Each new row is followed by its nearest point in the smallest flat space through zero that holds the last named rows.
In the rows, zero is written as 128.

J528 (5 x 15):
[[132 150 107 110 111 133 159 128 122 138 122 133 125 118 142]
 [142 106 104 101 128 122 147 114 151 116 126 177 127 140 153]
 [158 156 128 113 116 138 110 115 135 135 151 134  95 118  94]
 [168  89 106 125 119 133 134 115 145 132 111 146 137  68  96]
 [165 117 150  99  89 153 128  94 139 117 130 117  95 139  86]]
New rows:
[139 142 104 136 108 135 119 132 120 131 148 135 110 134 101] | [142 149 126 121 123 132 119 124 129 134 141 131 111 121 112]
[ 84 129 125 127 143 129 128 134 117 100 114 122 136 129 127] | [109 124 134 139 136 123 130 137 121 126 122 118 141 138 142]
[ 93 174 127 137 137 126 111 112 130 139 126 112 179  87 138] | [111 152 118 150 141 121 127 151 111 146 127 113 143 101 133]
[154  86  95 123 169 118 138 129  80 127 135 141 143 120 123] | [132 105 113 135 141 119 129 131 137 128 120 146 145 106 133]

J659 (5 x 15):
[[161 175 140  98 125 125 115 159 146 119 104 144 133 131 129]
 [200 169 148 106 108 126 135 123 114 126 110 130 104 142 121]
 [145 124 123 124 126  96 125 170 159 117  97 138 117 152 124]
 [137 161 119 123 122  94 139 163 172 127  77 157 101 135 128]
 [149 137 134 110  90 107 131 169 143 110 144 174 119 140  95]]
New rows:
[163 150 128 123 129 108 127 121 140 150 138  77 139 119 123] | [154 137 136 122 135 134 123 120 118 129 116 110 128 134 136]
[131 143 147 119 145 112 156 132 113 111 131 139 127  99  77] | [132 142 132 122 111 129 135 128 126 127 139 147 122 122 116]
[ 83 127 127 125 124  97  83 138 131  77 128 133 125 103 151] | [ 97 123 121 127 138 126 116 151 148 123 130 137 147 121 131]
[148 136 131 128  93 133 119 110 131 141 124 140 127 126 132] | [143 143 133 123 117 130 135 120 121 130 130 135 118 126 122]
[133 123 103 138 115 140 130 100 129 136 138 116 122 150 131] | [131 116 127 138 126 129 137 110 116 133 132 118 118 130 128]

J630 (5 x 15):
[[111 148  85 138 112 104 109 115 127 127 161 165 156 103 133]
 [162 158 165 146 110 124 166 117 107 150 110 141 139 147 144]
 [148 140 126 128 107 135 119 122 126 129  88 143 107 130 138]
 [142 117 129 129 152 146 100 132 133 143 118 145 110 115 122]
 [155 108 161 130 123 107 144 164 136 114  90 103 128  88 144]]
New rows:
[130 131 160 145 146 127  77 113 122 107 154 123 138 106 166] | [132 122 127 134 142 122 118 136 131 135 139 138 137 105 127]
[133 139 113 117 141 126 136 137 118 131 131 121 142 120 128] | [126 127 128 130 130 123 131 130 128 128 136 128 136 123 128]
[119 105 121 128 130 142 115 119 126 138 133 140 116 113 127] | [126 122 119 126 140 136 109 128 132 132 131 137 121 121 123]

J553 (5 x 15):
[[157 108 160  84 115 175 137 115 105 104  64 174 126 102 193]
 [169 117 183 130 156 154 119 137 119 122 113 149 131 100 168]
 [147 105 148 123 193 134 114 142 141 136 142 183 124 161 141]
 [144  85 179 115 165 102  81 188 144 137 111 173 170 153 175]
 [127  97 158  77 175 173 100 116 105 121 108 177 135 145 141]]
New rows:
[160 100 113 126 135 111 135 119 132 129 127  96 162 128 144] | [131 127 134 134 120 117 125 140 132 129 125 122 136 124 136]
[148 107 100 154 110 108 116 136 112 143 137 130 110 116 153] | [139 132 124 143 116 113 139 139 140 129 127 128 125 125 141]
[112 111 138 142 124 114 102 123 125 148 132 103 114 159 108] | [111 127 124 130 134 116 112 134 129 135 143 114 139 139 106]
[140 138 102 153 108 130 156 116 163 132 162  93 111 142 155] | [139 147 104 159 112 111 159 126 146 131 142 119 108 124 125]
[142 128 104 104 118 150  96 120 130 139 104 131 127 101 141] | [126 124 133 110 116 142 127 120 116 120 108 131 131 119 138]
[145 105 157 149 100 139 111 105 153 149 145 147 117 132  97] | [133 131 132 137 141 130 128 127 130 131 139 127 124 127 123]

J51 (5 x 15):
[[145  84 153 179  67  80  98 143 139 128 140  96  92  84 144]
 [136 114 144 105  99 105  79 134 145 106  90  65 134 108 132]
 [124 113 124 147 105 103 103 123 157 160 107  59 132  77 129]
 [155 139 110 147  79  97 137 154 130 133 105 115  98  61 146]
 [130  76 129 152 104 139  90 141 200 144 119  88 132  93 133]]
New rows:
[122 124 126 144 177 136 140 114 150 141 142 122 128 125 118] | [113 123 121 140 149 143 136 115 141 154 140 128 140 133 120]
[126 110 127 122 147 116 127 139 138 124 145 114 129 164 121] | [120 115 141 127 137 133 117 120 130 124 138 126 135 149 123]
[127 120 146 135 131 142 131 128 104 137 137 125  81 134 120] | [128 124 137 141 125 118 131 125 114 127 144 137 119 134 129]
[107  97 119 140 132 136 148 136 135 154 143 123 122 143 168] | [122 113 127 150 133 136 133 125 141 145 146 136 127 128 126]

J546 (5 x 15):
[[116 116 165 144 154 120 104 122 121 140  85 129 128 124 140]
 [150 110 108 127 134 121 113 108 134 132 122 170 107 134 118]
 [104 157  75 138 120 138 168 105 134 121 132 122 114 131 139]
 [127 140 149  89 128 118 108 109 141 129 134 115 123 118 130]
 [125 166 107 114 107 120 131 112 165 121 100 136 120 129 108]]
New rows:
[114  95 127 104 128 127 136 167 144  87 117 131 132 141 141] | [134 125 134 131 122 130 129 144 127 126 131 126 137 130 121]
[ 85 127 118 123 140 137 133 163 113 120 137 137 130 128  99] | [126 128 124 140 122 134 140 144 123 125 133 122 137 131 126]
[104 119 119 110 126 126 113 121 128  77 104 133 101 113 114] | [126 137 124 120 128 122 122 112 140 129 114 135 119 127 126]

J26 (5 x 15):
[[123 106 138 127 118 152 157 143 150 140 134 154 112 135 113]
 [116 151 152 136 158 133 120 155 141 101 116 133 134 138 131]
 [111 126 152 144  95 149 128 128 120 143 120 182 120 139 107]
 [109 136 121 105 108 115 174  78 122 167 121 143 121 135 122]
 [100 129 157 103 129  92  73  80 183 136 100 155  84 104 160]]
New rows:
[101 111 140 107 156 100 115 105 139 132 162 105 155 112 133] | [129 131 120 113 143 108 123 113 140 126 126 106 124 119 144]
[105 139 161 131  99 155 138 104 134 157 108 107 122 127 158] | [114 134 135 120 120 121 134 107 132 141 119 144 120 130 128]
[148 111 125 112 109 127 133 132 120 116 117  96 105 132  97] | [140 112 114 127 123 131 133 131 126 132 139 117 127 123 127]

J228 (5 x 15):
[[160 135 119 114 154  89 140 139 140 158 135 136 137 124 124]
 [156 120 125 132 125 126 122 126 119 130 145 139 107 101 158]
 [147 123 133 166 106 154  78 153 110 110 160 138  84 140  91]
 [125 131 115 122 151 126 124 175  84 143 168 133 129 126 104]
 [129 143 144 102 118 152 118 165  95 138 164 141 112 120 104]]
New rows:
[ 96 119 147 113 146 156 141 135 114 141 144 144 147 156 122] | [ 98 136 132 110 131 142 138 143 110 130 132 123 143 134 113]
[146 115 113 139 155 133  97  97 118 145 106 109 133 110 143] | [137 115 114 147 136 116 128 116 132 123 124 126 127 121 150]
[132 136 117 153 158 139 132 163 135 133 128 144  93 154 161] | [139 120 116 145 136 121 119 134 120 127 139 130 120 125 131]

J371 (5 x 15):
[[ 70 119 140 160 127 118 125 117 115 146 131 133 154  67 120]
 [ 74 116 137 117 147 139 100 154 110 124 133 119 133 123 137]
 [ 86 121 125 126 124 143 127 111 102  95 148 100 131 176 112]
 [108 122  73 133  94 166 123 137 165 140 104 139 152 112 116]
 [101 117 137 166 138 157 129 125 143 122 107 147 172 117 160]]
New rows:
[142 164 132 148 116 137 123 146 104 108 130 112 123 166 152] | [139 128 136 124 137 136 130 126 124 109 131 122 125 165 139]
[141 137 130  94 149 145 186 122  89 107 116 126 124  96 146] | [140 130 143 130 137 117 132 125 123 128 131 129 124 128 134]
[102 108 117 165 139  86 117 152 128 133 151 162 152 122 122] | [104 124 138 142 133 124 124 127 122 136 128 132 140 100 131]
[134 122 119 130 136 146 140 137 158 124 118 139 126  91 129] | [134 128 118 133 124 135 126 137 147 142 113 142 137 106 135]

J495 (5 x 15):
[[112  96 143 120 152 137 110 120 143 173 133 142 142 146 156]
 [ 66  80 151 112 118 161 104 135 144 157  99 132 131 142 163]
 [127 111 138  94 142 169 128 149 151 149 104  82 148 188 128]
 [124 121 186 127 174 161 138 177 136 156 125 119 107 163 149]
 [122 128 180 140 157 174 147 133 157 140 164 166 130 147 150]]
New rows:
[158 159 135 142  98 118 146 106 104 145  93 124 107 109 115] | [139 143 117 135 120 108 131 133 111 111 123 121 115 111 116]
[126  94  94  97  98 128  96 119 141 139 126 108 114 147 109] | [118 110 100 107 111 125 111 115 131 136 105 105 147 139 124]
[154 140 113 123 107 161  96 135 123 106 148 162 131 143 159] | [126 132 130 131 121 142 135 116 139 119 141 142 137 128 128]
[151 116 118 134 139 162 133  94 115 111 144 110 151 105 141] | [137 133 118 127 123 133 133 110 138 122 142 135 144 131 122]
[106 114 119  99 146 133 147 114 105  93 118 162 155 136 129] | [119 125 124 126 115 138 128 115 137 122 131 136 138 127 129]
[128 151 163  95 131 120  98  99 123 121 143  93 119 152 119] | [138 130 125 120 134 131 130 132 131 132 125 113 134 143 122]

J247 (5 x 15):
[[131 133 146 150 145 157  83  98  99  83 110 166 131  83  91]
 [173 141 142 105 122 115 113 105 144 113 109 137 127  84 150]
 [182 105 130 128 144 158 102 134 150 112 150 141 157  91  96]
 [139  66 150 125 150 163  92 130 138 123 116 168  96  99 137]
 [141 136 128 150 110 127  86 153 144 131 122 170 139 106  92]]
New rows:
[ 95 131 160 138 146 156 153 127 146 109 158 144 146 154 129] | [112 115 124 136 142 145 137 129 115 125 141 119 131 143 116]
[136 155 102  97 139 103 156 126  96 131 121 144  96 153 134] | [113 145 127 122 121 111 144 118 119 131 118 115 119 140 148]
[157 111 107 140 116 124 132 107 141 150 105  95 124 131 109] | [141 129 125 121 126 125 134 131 138 132 135 120 136 128 131]
[150 115 121 129 130 119 160 114 163 115 149 160 116 128 131] | [147 116 129 118 130 129 128 132 143 132 133 126 129 121 136]
[124 139 138 159 110 158 109 131 138 106 129 143 117 126 119] | [122 128 131 143 128 136 108 131 122 121 122 149 128 119 109]
[108 148 111 129 159 147 144 152 104 105 145 113 125 133 142] | [111 127 124 132 141 138 145 119 109 121 138 110 132 144 123]

J362 (5 x 15):
[[139 141 125 122 139 171 141 133 154 157  86 133 110 148 137]
 [137 114 131  93 132 118 150 130  94 103 128 112 122 136  94]
 [130 149 118 131 110 116 128 107 144 160 108 119 122 105 140]
 [129 124 168 117 142 141 130 147 194 121 137 142 139 147 102]
 [143 111 106 100 144 131 154  88 173 144 135 127 145 158 147]]
New rows:
[132 149 117 126 125 120 170 118 127 140 156 123 138 129 126] | [132 124 119 116 126 115 137 110 132 131 133 121 133 128 130]
[127 144 137 106 136 125 126 122 171 116 137 125 130 125  77] | [132 129 156 106 127 116 137 131 166 123 131 124 133 127  95]
[128 178 179 128 124 140 136 130 160 128 135 134 116 124 134] | [125 144 155 133 123 134 121 143 167 139 117 134 125 120 114]
[126 140 129  95 113 144 142 152 160 136 110 125 106 122 129] | [135 141 140 115 127 141 138 133 152 143 102 125 116 130 114]
[104  93 119 161 109 136  93 130 131 149 129 121 120 122 109] | [120 135 131 149 122 127 112 136 126 130 132 134 129 117 137]
[113 166 109 139 129  96 147 135 164 127 130 129 128 161 138] | [129 130 128 129 128 126 128 117 157 139 131 131 135 129 136]

J5 (5 x 15):
[[132 168 121 172 145 175 140 120 147 145 118 100 122 105 142]
 [128 109 110 138 137 146 142 117 127 117  81 127 110 144 130]
 [135 179 149 142 133 127 125 103 138 160 131 136 106 123 139]
 [139 111 132 142 147 168 144 125 118  89  56 122 131 130 109]
 [117 127 127 128 132 142 151 111 126 137 101 126 110 149 119]]
New rows:
[103 129 158  95 133 131 136 156 141 153 157 148 151 156 159] | [113 131 136 109 117 112 132 131 126 145 162 128 133 135 119]
[136 126 144 128 144 147 100 121  98 116 163 103 134 109 102] | [131 137 145 127 128 135 124 143 125 119 144 119 153 110 115]
[142 159 163 128 129  97 159 161 136 162 158 115 134 146 129] | [118 156 150 118 121 120 132 125 129 154 164 126 133 126 119]
